The first 5 rows are patterns. Each new row is the sum of 2 different patterns, raised or lowered, with some noise. Before adding, each is slid sideways (what falls off one end comes back at the other) and multiplied by a number that may be negative. Names go in the order of the patterns.
In the rows, zero is written as 128.
Some rows, each with the names of its patterns after it:
[ 92 156 122 111 116 134 169 109 101 133 140 160 104 118 113 109 111 160
  90  90 104 146 131 115 113 138 103 166 128 118 134 120 146]	(2)
[ 97 112 130 115 135 113 111 123 130 140 136  99 134  96 110 112 160 156
 139 152  96 108 141 123 137 110 137 138 113 123 123  99 152]	(3)
[118 103 109 121 118 137 113 140 142 114 129 142  90  98 123 206 125 139
 122 122 148  89 122 133 123 109 103 163  96 101  99 124 121]	(4)
[122 121 101  93 134 133 103 152 105 138 148 141 169 101 115 105  99 150
 144 141 136 127 147 139 135 101 117  91 124 121 135 114 143]	(0)
[126 109 140 158 144  99 142 133 140 125 124  94 109 116 119 122 110  91
 119  94 128 111 134 152 125 151 173 148  89 113 150 104 128]	(1)

New rows. What belongs after each?
[156 132 151 167 154 134 133 166 145 141 148 146 133 147 153 179 154 157
 152 143 158 111 136 146 142 135 125 150 127 117 131 138 148]	(4) (1)
[114 149 152 139 125 128 136 119 127 119 122  82 135 121 137 122 137 109
 114 114  88 131 127 106 153 120 147 153 145 171 109 131 108]	(0) (1)
[108 133 135 125  88 127 103 128 110 103 133 140 133 129 143 119  95 143
 132 140 115 130 131 127 130 123 113 129 114 108 116 122 125]	(3) (4)
[115 106 148 167 160 135 133 130 151 144 155 150 167 172 143 157 167 137
 156 138 111 104  97 144 114 143 192 124 102 140 127 137 130]	(0) (1)
[159 164 133 149 176 166 132 139 149 107 195 186 153 139 137 168 149 133
 173 124 150 175 124 175 147 168 138 145 171 167 146 118 150]	(2) (3)
[204 174 182 161 200 168 181 167 189 148 212 197 206 161 171 170 165 174
 200 131 194 171 180 198 174 233 138 173 176 167 190 158 202]	(2) (0)
[141 139 166 105 111 141 210 156 163 120 148 138 103 130 179 168 144 149
 149 108 138 121 153 128 149 137 122 139 135 131 156 132 146]	(3) (4)
[165 135 134 171 117 143 167 126 149 135 172 127 118 130 152 142 136 117
 124 157 133 173 143 165 137 115 139 141 134 134 132 212 136]	(3) (4)
[ 94  50  96  60  43  59  65 104  77 105  98  63  74  63  58  71  78  63
  70  91  88 106  96  92  78  92  70  91 100 101 118  74  82]	(0) (1)
[157 162 149 121 176 153 169 174 164 123 173 174 184 132 164 169 170 124
 154 113 136 175 156 148 137 172 138 148 158 167 146 119 180]	(2) (3)
[ 95 117 112 100 111  97  88 103 133  82 108  81 100 102 150 136 122 128
  95 111 141 111 137  98 125 109  82 107  89  60 107 119 111]	(3) (1)
[121  84 143 133 136 121 117 103 110 115  99 109  86  88 110  97 113 114
 121 136 104 121 160 138  77 121 126 106 130 125 125 116 137]	(0) (1)
[ 84  86 119 134 103 137  99 123 138 142 150 108 101 102  84 116 127 110
  93 100 148 129 105 104 102  83 119 100 101  92 140  99 103]	(0) (1)
[193 146 147 153 163 210 189 205 175 143 168 161 173 163 165 171 160 190
 178 182 190 160 157 185 154 182 168 183 196 170 176 197 138]	(3) (0)
[111  91  97  91 150  71  71  97 130 117 112  86 136  97 145 118  98 124
 111 131  77 131 102 109  97 131 157 101  71 103 117 130 104]	(2) (3)
[165 129 162 157 161 134 138 171 113 131 117 123 133 160 138 123 155 142
 156 147 152 144 131 163 152 118 121 146 208 163 166 151 149]	(4) (1)
[156 133 139 159 178 116 199 138 156 167 176 222 127 132 147 148 202 155
 164 157 147 163 192 137 112 135 146 161 146 155 159 154 184]	(2) (0)
[126 122 154 128 136 122 104 105 107 148 103 124 118 117 124 145 123 144
 114 119 138 144 133 140 114 133 118 110 129  91  91  91 143]	(3) (1)
[102 140 151 121 135 118 139 140 146 136 127 128 148 134 164 143 154 109
 119 119 103 149 131 101 123 140 147 114 134 137 133 141 141]	(3) (1)
[215 148 165 145 184 182 171 154 150 162 190 177 189 198 200 138 153 175
 125 176 188 225 177 175 185 162 182 155 173 183 194 140 180]	(3) (4)
[ 67  98 102  83 126  69 122  61 105 114 109  84  53 116 123 100  83  76
 131 104 117 126  99  56 135 174 122  88  96 111 124  74 122]	(2) (4)
[132  94 126 135 119 130 104  94 111 124 117 122 117 118 121 151 146 135
 126 125 126 157 116 138 120 129 100 110 132  94  24  95 145]	(4) (1)
[113 138  95 159 120 133 100 114 124  62 129 135  96 111 107 146 102 135
 133 136  84 142 123 121  90 104 119 114  79 129  57 113 109]	(2) (1)
[150 129 142 128 162 153 154 142 142 122 163 118 137 148 149 165 130 130
 153 130 161 141 116 139 103 148 140 172 173 137 146 118 126]	(3) (0)
[148 173 182 138 167 158 191 180 148 164 182 142 194 135 162 158 124 188
 164 187 193 143 144 141 147 178 140 169 164 191 147 171 154]	(3) (0)
[119  53  58  80 151  94  95  84  96  95  91  92  92  94  79  89  99  89
  75  68  87  93 109  70  70  92  94 116  74  97  97  78  87]	(2) (4)
[170 123 148 135 103 172 167 179 150 142 144 148 139 148 131 148 148 174
 161 174 156 143 128 164 129 141 173 187 180  92 141 160 125]	(4) (0)
[118 129 114 118 127 136 159 154 172  81 129 171 124 168 110 107 126 137
 167 123 158 146 143 148 138 111  95 114  97 125 112 107 115]	(0) (1)
[157 106 151 149 143 172 108 111 109 125 143 143 137 140 134 161 150 142
 117 128 114 147 132 154 122 151 126 117 116  99 118 127 131]	(0) (1)
[103 147 128 126  67 132 110 138 127 108 140 112 125 131 126 156  90 155
 156 154 150 116 126 132 124 142 142 126 140 117 125 142 129]	(4) (0)
[ 84 139 113 128 153 129 152 102 120 119 111 126 149 117 124 117 172 161
 145 126  95  81 138 119 144 105 152 133 112 105  95 112 153]	(3) (0)
[111  98 103 117 109 117 134  81  82  77 102 135  81  66  84 124 112 118
  94 138 113 133 120 123  87  83 127 166 135 124 101 103 141]	(2) (4)
[128 118 150  99 132 117 132 148 154 134 151 139 119 129 148 112 144 122
 146 148 155 154 111 158 123 163 132 125 107 128 153 121 119]	(2) (1)
[138 159 148 130 152 114 121 152 127 112 110 150 120 119 121 147 120 120
 109 116 131 120 140 121 160 156 143 140 153 100 118 126 210]	(4) (0)
[162 166 188 134 160 146 143 135 168 133 132 130 184 152 155 157 175 160
 177 155 141 151 165 182 138 185 155 156 155 168 179 139 122]	(2) (0)
[ 62 107  62  63  62 103  66  65  61  86  87  76  89  86  85 117  81  86
 101  61  80  68 154  84  87  80  88 122  55  71  95  92  94]	(2) (4)
[122 159 165 141 186 103 173 138 103 143 100 101 125 166 139  95 141 154
 124 176 135 116  81 127 103  98 148 150 117 162 134 154 125]	(3) (1)
[134 123 130 188 120 159 135 145 149 186 188 153 146 159 174 200 148 178
 144 158 136 142 135 110  96 138 189 160 122 178 139 170 170]	(2) (1)
[112 140  90 121  77 146 119 121  99  82 136 168 125 115  96 142 140 160
 138 158  87 164 143 115 102  94  88 111 140 151  64 135 124]	(2) (1)
[124 117 162 129 129 113 117 112 138  96 105 156 132 125 117 146 124 127
 111 111 145 133  98 127 127 151 113 142 129 121 122 153 113]	(2) (1)
[117 151 141 151 164 147 131 154 163 142 106 130 126 113 113 168 118 118
 151 128 137 131 146  97 126 158 131 124 100 143 150 146 134]	(2) (1)
[114 151 143 134 135 135 182 133 112 134 125 133 131 156 157 154 160 135
 127 168 155 147 138 165 131 120 144 198 128 174 124 134 165]	(3) (4)
[136 132 149 116 160 101 109 150 135 135 146 116 147 158 162 176 102 142
 103 110 144 181 176 159 163 129 133 159 122 144 107 150 147]	(3) (0)
[137 163 119 145 121 140 148 159 118 151 178 111 153 142 160 146 109 148
 146 123 154 105 185 162 162 119 120  99 140 195 173 110 138]	(2) (3)
[ 72  96  65 108  91 105  99 119 100 111  66  88 117 106  88 120  91 121
 122 114 133  74 106  79  94 133 126  98  95  96 107 128 119]	(3) (0)
[144 130  82 138  84 127 110 173 188 147 183 161 146 112 121 170 104 149
 146 111 149 166 134 132 130 134 155 127 143  96 109 126 133]	(3) (1)
[ 94 127 139 121 134 136  84 110 129  80  91 105 172 114 109 120 105 150
 108 117 151 158 125  68 147 112  78  97 119 102 125 127 120]	(4) (1)
[163 127 142 116 132 117 138 145 158 141 132 107 140 103 171 143 124 138
  80 140 152 147 161 102 126 129 117 130 113 104 143 132 130]	(3) (0)
[ 96 110  99 139 127 134 114 116  93 136  86 110 119 126 143 101 100 130
  97 138 110  82 107  66 123 114 148 150 102 114  86  97 120]	(3) (0)
[107 147 133 104 116 133 187 133 116 152 131 154 120 125 127 110 124 170
  95  99 111 137 150 110 115 145 107 174 128 118 138 129 158]	(2) (3)
[ 72  70 133 116 159 145 109 142 124 142  88 102  98 121 118 151  87 160
 129 113 107  82 139 139 100 142  90 124 164 127 187 111 121]	(3) (0)
[131  99 151 104 116  93 136 155 122  88 110 129 140 115 111  92  88 110
  99 152 128 155 116  94 114 139 108  92 116 147 122  95  87]	(2) (3)
[ 74  76  84 115  83  69  68  93  96 101  88  68 100  71  93  78 131 130
  98 118  87  59  89  92 160  85 114 103  85 109  70  75 119]	(3) (4)
[137 109 133 162 130 144 153  97 116 137 216 119 140 110 127 151 101 122
 148 127 113  98 152 106 112  94 143 116 133 122 124 151 111]	(4) (0)
[121  62 102  95 113 107  98 100 100 106  81 107  71 114 114 102  99 127
  73  80  86 147 108 119  86 118 108  83 115 119 131  74  79]	(4) (0)
[ 98 113 120 162  97 135 121 117  83 121  84  73 124 146 112 113 102 139
  95 139 129 114 126 134 114 115 150 112 116 105 134 159 109]	(2) (3)
[ 76 117 116 107  24 104  73  98  84  52 116  73  51  74 121 112  40 123
 103 107  96  81  72  93 115  79  87  67  95  75  90 104  88]	(4) (1)
[128 185 152 158 144 169 195 177 174 178 151 208 170 200 166 179 176 178
 162 198 146 167 176 154 179 142 181 150 167 169 196 177 135]	(2) (4)
[115 123 102 123 120 122 135 138 122  84 100 142  96 134 122 114  97 108
 113  81 140 130 109 114 103 107  96  99 118 111 107 113  92]	(3) (1)
[144 119 116 114 149 127 125 119 123 126 158 134 146 139 136 122 134 126
 134 141 145 116 115 124 122  97 111 154 138 116 153 116 141]	(3) (1)
[189 175 151 172 194 162 137 171 165 154 190 202 144  84 169 146 170 156
 160 183 168 164 171 175 162 137 206 182 183 148 180 175 192]	(2) (4)
[103 110 110 130 102  90 116  83 102 107  73  85  75 113 113 110 112  83
  91  98 100  88  92  78  88 112 124 141 110 119  80 101  97]	(3) (0)
[161 165 146  89 124 189 110 171 151 148 166 106 153 155 143  99 108 136
 108 110 122 124 148 127 112  99 102 138 154 104 174 133 138]	(4) (0)
